The rows of a group lie close to one hidden flat surface of 12 dimensions, which passes through zero. Surfaces can cross.
(in the rows, 128 means zero)
Some rows, each with its group after it:
[121 103 117 178 112 185 138 137 137 124 131 181 151 120 124 147 162 183
 112 211 173 133 123 111 131] -> (3)
[116 138 136 135 160 159 140 148 167 109 141 106  99 148 164 138 135 131
 109 111 118 138 142 134  95] -> (3)
[ 91 119 119 139 113  88 102 142 110 105  98 131 172 100 122 142 108 117
 131 126 104 115 128  90 208] -> (2)
[133 107 117 190 133 150  97 155 100 138 106 186 157 151  71 124  99 163
 117 138 163 101  96 123 121] -> (3)
[142 107 138 129 143 122 128  82 135 132 113 116 113 112 142 171 125 150
 160 138 129  97 125 135 118] -> (1)
[136 102 117 130 101 133 123 168 137 139  93 187 141 151 107  59 125 151
 144 146 121  98  89 173 127] -> (3)
[139 137 116 125 113 124 118 129 130 143 125 166 134 105 119 139 110 176
 137 136 116 132  92 125 118] -> (1)
[113 158 103 107  57 179 190 102 130  81 136 149 116 127 128 126 182  97
 128 168  93  86 168 139 169] -> (3)
[142  96 149 106 105 130 169 110 140 142 155 119 129  98 174 125 107 152
 120 129 115 119 146 132 126] -> (1)
[ 98 152 122 136 115 177 133 108 134  91 132 140 118 144 102 156 106 123
 126  96  78  59 147 120 129] -> (0)
[139 111 140 141 111 154 127  96 143 134 145 146 120 120 104 133 123 147
 150 123 118  72 118 152 102] -> (2)
[125 163 108 204 154 128 130 156 131 107 154 117 152 100 119 154 135  89
 119 113 123  89 106 113 122] -> (1)
[128 114 168 114 159 114 161 118 150 107 125 103 136 142 164 123 122 121
 158 112 110  55 129 157 108] -> (3)
[125  90 110 199 145 155 106 156 168 119  89 136 116 160 105  87 168  80
 121 124 135 154 115 160 129] -> (1)
[141 126 126 141 108 120 155  90  62 147 137 158 143 163  98 108 114 126
 119 168 207 188 101 135  92] -> (2)
[190 128 150  77 168  92 163 119 133 164 145  81 142 124 155  95 114 114
 132 124 109  93 129 142  92] -> (0)
[187  92 133 103 151 101 158  69 135 111  74 154 121 153 134 158  57 194
 108  98  91 199  81 140 103] -> (1)
[151 126 102 169 114 171 115 116 125 173 127 149 132 100  97 109 157  88
 144 164 131 119 115 126 114] -> (2)
[133 143 133 106 131 104 115  87 103 139 111 131 123 132 104 130 146 100
 160 133 155 167 109 139 111] -> (1)
[153  99 104 172  68 125 141 181 116 141 154 142 139  89 118  70 154 104
 124 138 141  72 131 158 164] -> (0)
[142  97 143 169 134 154 130 140 160 125 127 141 115 107 139 143 173 134
 141 140 154 116 129 149 117] -> (0)
[143 143 141 154 142 100 141 130  98 147 173 109 137  90 148 158  99 129
 126 108 162 131 115 115  95] -> (3)
[ 99 131 127  76 105 110 106  91 126 133 124 124 115 138 124 129 124 143
 115 139 130 228 134 107 144] -> (1)
[114 172  80 192 148 143  96 189 152 106 118 158 134 133 101 134 156 130
  90 139 130 192  85 111 127] -> (1)
[125 108 120 137  94  82 115 142 137 160 161 100 131  52 168 116  94 147
 150 115 101  77 111 135 145] -> (2)
[148 140 147 115 160 117 150  95  99 135 135  91 136 137 134 145 104  89
 132 108 127 103 143 117 108] -> (2)
[147 164 134 110 178  71  83  71 123 136  82 131 135 121  84 155 132 104
 192  99 116 152  60 141  86] -> (3)
[174 158 115 133 173 134 125 159 126 212 130  98 118  91 164  93 148  76
 153 152 146 163  99 127  58] -> (2)
[133 143 124 100 121 166 123 139 141 148 136 158 111 139 130 124 128 177
 108 150 131 181 130 117 102] -> (3)
[141 137 147 110 116 128 163  82 123 120 164 128 134 109 134 159 127 141
 114 134 136 159 142 114 118] -> (2)
[130 119 125 109 100  84 136 104 112  92 103 129  96 130 131 148 131 142
 160 110 130 124 111 168 149] -> (0)
[161  95 156 172 169 141 125  85 149 128 103 144 146 141  91 129 110  86
 126  82 119 160  95 146  86] -> (1)
[131 169  72 119 173 109  52 148  57 169  54  82 120 172  70  97  97  24
 129  96  96 127 148  79 173] -> (2)
[ 99  65 147 196 168 104 104 141 196 130 141 104 152  85 185 148 128 167
 125 145 147 158  99 121 125] -> (3)
[139 122 133 129  84 130 164  77 120 109 170 111 142  80 128 159 101 119
 129 106  84  44 155 118 161] -> (0)
[102  99 107 164  97 162  52 164 117 167 153 125 107 110  95 135  98 146
  78  99 135 158 179  73 174] -> (3)
[115 176 120 113 130 112 178 135  97 103 144 108 131 149 157 122 126  83
  97 127 142 183 134 114 123] -> (0)
[ 82 135  95 198 139 159  80 200 144 123 140 114  87 149 134 134  96 146
  95  85 129 123 126 123 118] -> (3)
[160  93 133 163 145 182  96 130 171 188 138 162 171  92  92 104 160 136
 113 182 134 158 121 101 113] -> (0)
[114 190 116 123 173 129 134 114  97 150 130 102 147 118 151 153 149  95
 145 186 157 150 121  82 101] -> (0)
[105 168  97  76 114 153 115  97 133 160 132 103  92 112 154 136 108 136
 145 143  70 113 142 100 123] -> (2)
[148  97 187 120 145 106 136 117 137 141 174 106 126  90 164 169 101 167
 128  83 155 131 144 124  96] -> (0)
[138 156 109 128  90 107 132 147 110 124 130 148 121  81 126 129 183 124
 182 158 141  65 104 159 147] -> (2)
[ 90  98 139 170 145 112  82 102 108 111 101 133 162 148  80 157  68 114
  98  80 130 180 129  82 165] -> (0)
[105 120 126 165 135 181 165 111 127  87  92 163 166 174 104 123 141  91
 104 159 127 144 135 112 140] -> (2)
[111 131 101 119 150  86 118 143 156 104  80  97 109 154 158 105 176 112
 148 167 128 166 107 154 150] -> (3)
[103 174  57 116  94  84 175  88  99 115 126  85 159 102 165 117 104  73
 101 184  68 169 116  83 186] -> (0)
[139  87 143 175 170 130 113  82 140  86  66 133 127 158  93 169 123 102
 149  81 113 101 118 145 135] -> (0)
[129  97 167 110 160 183 130  98 181 120 150 121  99 170 136 154 129 182
 108 119 129 132 164 133  82] -> (2)
[127  83 154 133 125 161 179  89 181 111 132  99 111 153 157  92 126  62
 110  89  91 155 152 164 106] -> (1)
[116 145  82 153  71 169 154 160 137  97 120 176 135 141 102  85 158 104
  86 153 103 157 126 137 165] -> (1)
[ 95 204 114 110 100  92  91 145  51 141 150 136 160 122  62 111 142  78
 151 127 157 103 125 104 154] -> (1)

New rows, each followed by its group:
[104 168  86 158  82 154 133 168  99 131 150 146 145 120 104  90 128  93
 118 146 116  82 130 117 150] -> (0)
[174 108 145 104 175  79 120  89 151 161 116 100 142 107 146 123  77 147
 150 102  88 115  86 142  92] -> (0)
[113 176  83 131 103 134 121 173 122 110 113 166 119 145 106 100 129 135
 122 128 105 131  91 146 131] -> (1)
[152  73 153 183 183 130  96 180 168 162 132 125 147 108 145 122  96 168
 115 106 140 119 110 126 100] -> (1)
[113 164 118 102 128 109 121  68 126 115 104 142 120 119 129 171 104 152
 151 130 103 175  88 115 111] -> (0)
[111 133  96 139 157  90  82  85 121 100  77 112  99 159 106 178 127 136
 143 125 131 167 103 120 149] -> (1)
[125 142 137 106 116 130 130 149 114 152 166 125 142 127 125 108 107 134
 102 117 128 130 145 108 122] -> (0)
[138 122 130 136 106 130  90 187 202 113 127 187 112  97 108 116 155 187
 113  92 101 181  86 162 127] -> (2)
[131 150 100 124 124 114  88 127 119 139 113 121 108 126  95 118 140  89
 118 107 118 192 123 118 144] -> (3)
[172 141 158  97 134 111 136  77 129 153 124 149 152  92 101 127 135 102
 163 109 115 149  92 139  89] -> (3)
[130  81 160 159 134  74 116 126 107  80 123 127 172 151  83 142  72 121
  88  47 127 134 136 119 178] -> (2)
[142 168 128 139 130 141 148 138 121 112 158 160 173 110 101 148  83 141
  87  96  90 119 113  95 119] -> (1)
[166 107 112 132  91  91 173 142 173 150 171 100 105  33 219 114 135 162
 152 144  98  98  94 173 114] -> (0)
[159  87 103 161 110 145 106 162 189 165 119 166 141 107 107  58 116 146
 114 130  77 134  81 161 118] -> (0)
[115 131 133 143 142 152  96 141 134 147 129 144 133 122 117 136 134 146
 133 140 144 128 127 110 112] -> (0)
[100  45 121 204 136 214 130 136 169 119 118 105 122 182 129  97 149  92
 106 159 123  41 193 135 158] -> (2)
[123 147 150 134 179 189 146 134 162 106 147 115 130 143 138 169 172 124
 100 143 133 131 175  94 109] -> (1)
[125 129 131 116 125 125 142 158 164  79 128 118 102 157 135 120 125 132
 106  75  87 104 145 159 141] -> (2)
[114 158 134 121 110 172 146 100 101 101 138 151 136 146  90 162 155 102
 117 140 143 126 168  98 139] -> (0)
[154 104 127 132 126 123 188 146 118  90 125 117 143 155 152 117  85 126
  76 101  98 111 148 128 156] -> (1)
[128 100 139  89  78 131 134 167 145 128 163 135 108 137 139  85 128 169
  91 114 127 144 168 147 150] -> (0)
[ 95  98 110 179 130 124  92 109 125 128 112 121 155 103 121 155 117 120
 115 153 130 169 128  79 177] -> (0)
[134  94 145  82 157 104  97  99 117 142  85  98 135 155 113 136 151 130
 151 155 141 119 163 114 170] -> (3)
[138 137 132 104 103  79 115 134 118 136 151 122 108  87 139 144 130 171
 169 118 139  74 108 158 124] -> (2)
[120 141 116 134 128 137 112 164 134 146 150 118  99 114 151 130 138 146
 124 131 148 148 129 124 111] -> (3)
[142 122 158 161 190 150 132  79 186 107 107 149 159 132 112 157 131 120
 125 111 108 176  85 129  73] -> (3)
[110 127 128 201 133 206  82 115 135 143 172 155 124  98  86 203 107 165
  84 108 142 150 149  63 110] -> (3)
[116 126 122 118 140 217 113 192 141 120 101 164  89 228 104  93 113 167
 106 111 114  54 167 148 105] -> (3)
[112 106 113 159  78  76 133 195  83 131 147 107 103  86 177 117 186 124
 159 167 218 109 141 155 177] -> (0)
[161 114 104  94  59 118 191  70  87 107 108 160 130 117 126 138 163 126
 112 192 146 203 142 123 181] -> (1)
[132 104 118 146 132 111 131 163 110 128 116 123 142 155 127  95 109 129
 103 132 144 134 130 131 148] -> (3)
[123 110 137 173 156 101 146 156 129 108 129  96 124 124 170 137 121 101
 116 101 155 147 124 137 126] -> (0)
[102 149 195  40 172 126  80 134 140 193 167 102 117 127 153 123 107 168
 169 104 150 127 140 120  53] -> (1)
[144 126 116 144 120 129 152 166 169 148 151 127 133 102 164  82 116 132
 102 122 101 162 100 146 100] -> (0)
[100 121 121 142 117 148 119 157 110 121 129 135 150 168  98 102 132  98
  79 134 149 165 168  98 170] -> (0)
[153 147 145 100 113 169 197 149 118 119 159 133 115 148 148 102 133 107
 115 108 121  75 163 153  98] -> (3)
[145 130 117 110 114  88 139  46 125 109  93 137 128 104 114 163 122 134
 158 136 100 158  87 135 141] -> (0)
[122 154 114 103 122 136 116 129 112 144 118 145 107 140 127 128 154 150
 142 169 157 157 122 126 115] -> (2)
[163 112 134 118 121 140 119 125 125 159 131 144 153 123  91  98 149 123
 128 154 135 108 141 121 137] -> (0)
[164 146 116 146 122 186 153 112 151 135 134 151 107 129 100 113 166  89
 136 126 104  99 121 162  83] -> (2)
[ 94 134 132 140 203 168 122 159 178 121  80  83 153 130 182 126 115  68
 123 117  49  96 156  82 147] -> (2)
[120 169 171  61 163 171 122 157 119 144 158 129 109 182 119 129 140 155
 127 120 159  95 180 121  77] -> (0)
[160  69 126 121 131 148 107 125 148 158  73 166 108 143 126 117 154 188
 146 176 157 167 113 150 122] -> (1)
[101 141  87 146 106 190  77 155 175 130  79 197 122 129  84 107 166 145
 136 162  90 146  99 130 141] -> (2)
[153 169 110 106 130  79 135 155 140 143 121 108  99 102 150  81 173  67
 156 116 124 186  83 174  97] -> (3)
[171 120 165 103 181 199 154 155 152 145 130 101 100 175 136 110 188  81
  97 116 146 138 202 130  92] -> (3)
[127 103 138 118 100 104 145 120 142 145 179 104 111 102 172 116  80 173
 128 112 122 110 117 151 103] -> (2)
[159 102 116 153 109 145 102 141 133 128 131 142  98 151  66 107 156 119
 108 103 140 126 144 158 141] -> (2)
[129 138 101 169 113 150 117 135 148 154 129 164 148  90 116 112 134 124
 128 155 114 147  86 118 114] -> (0)
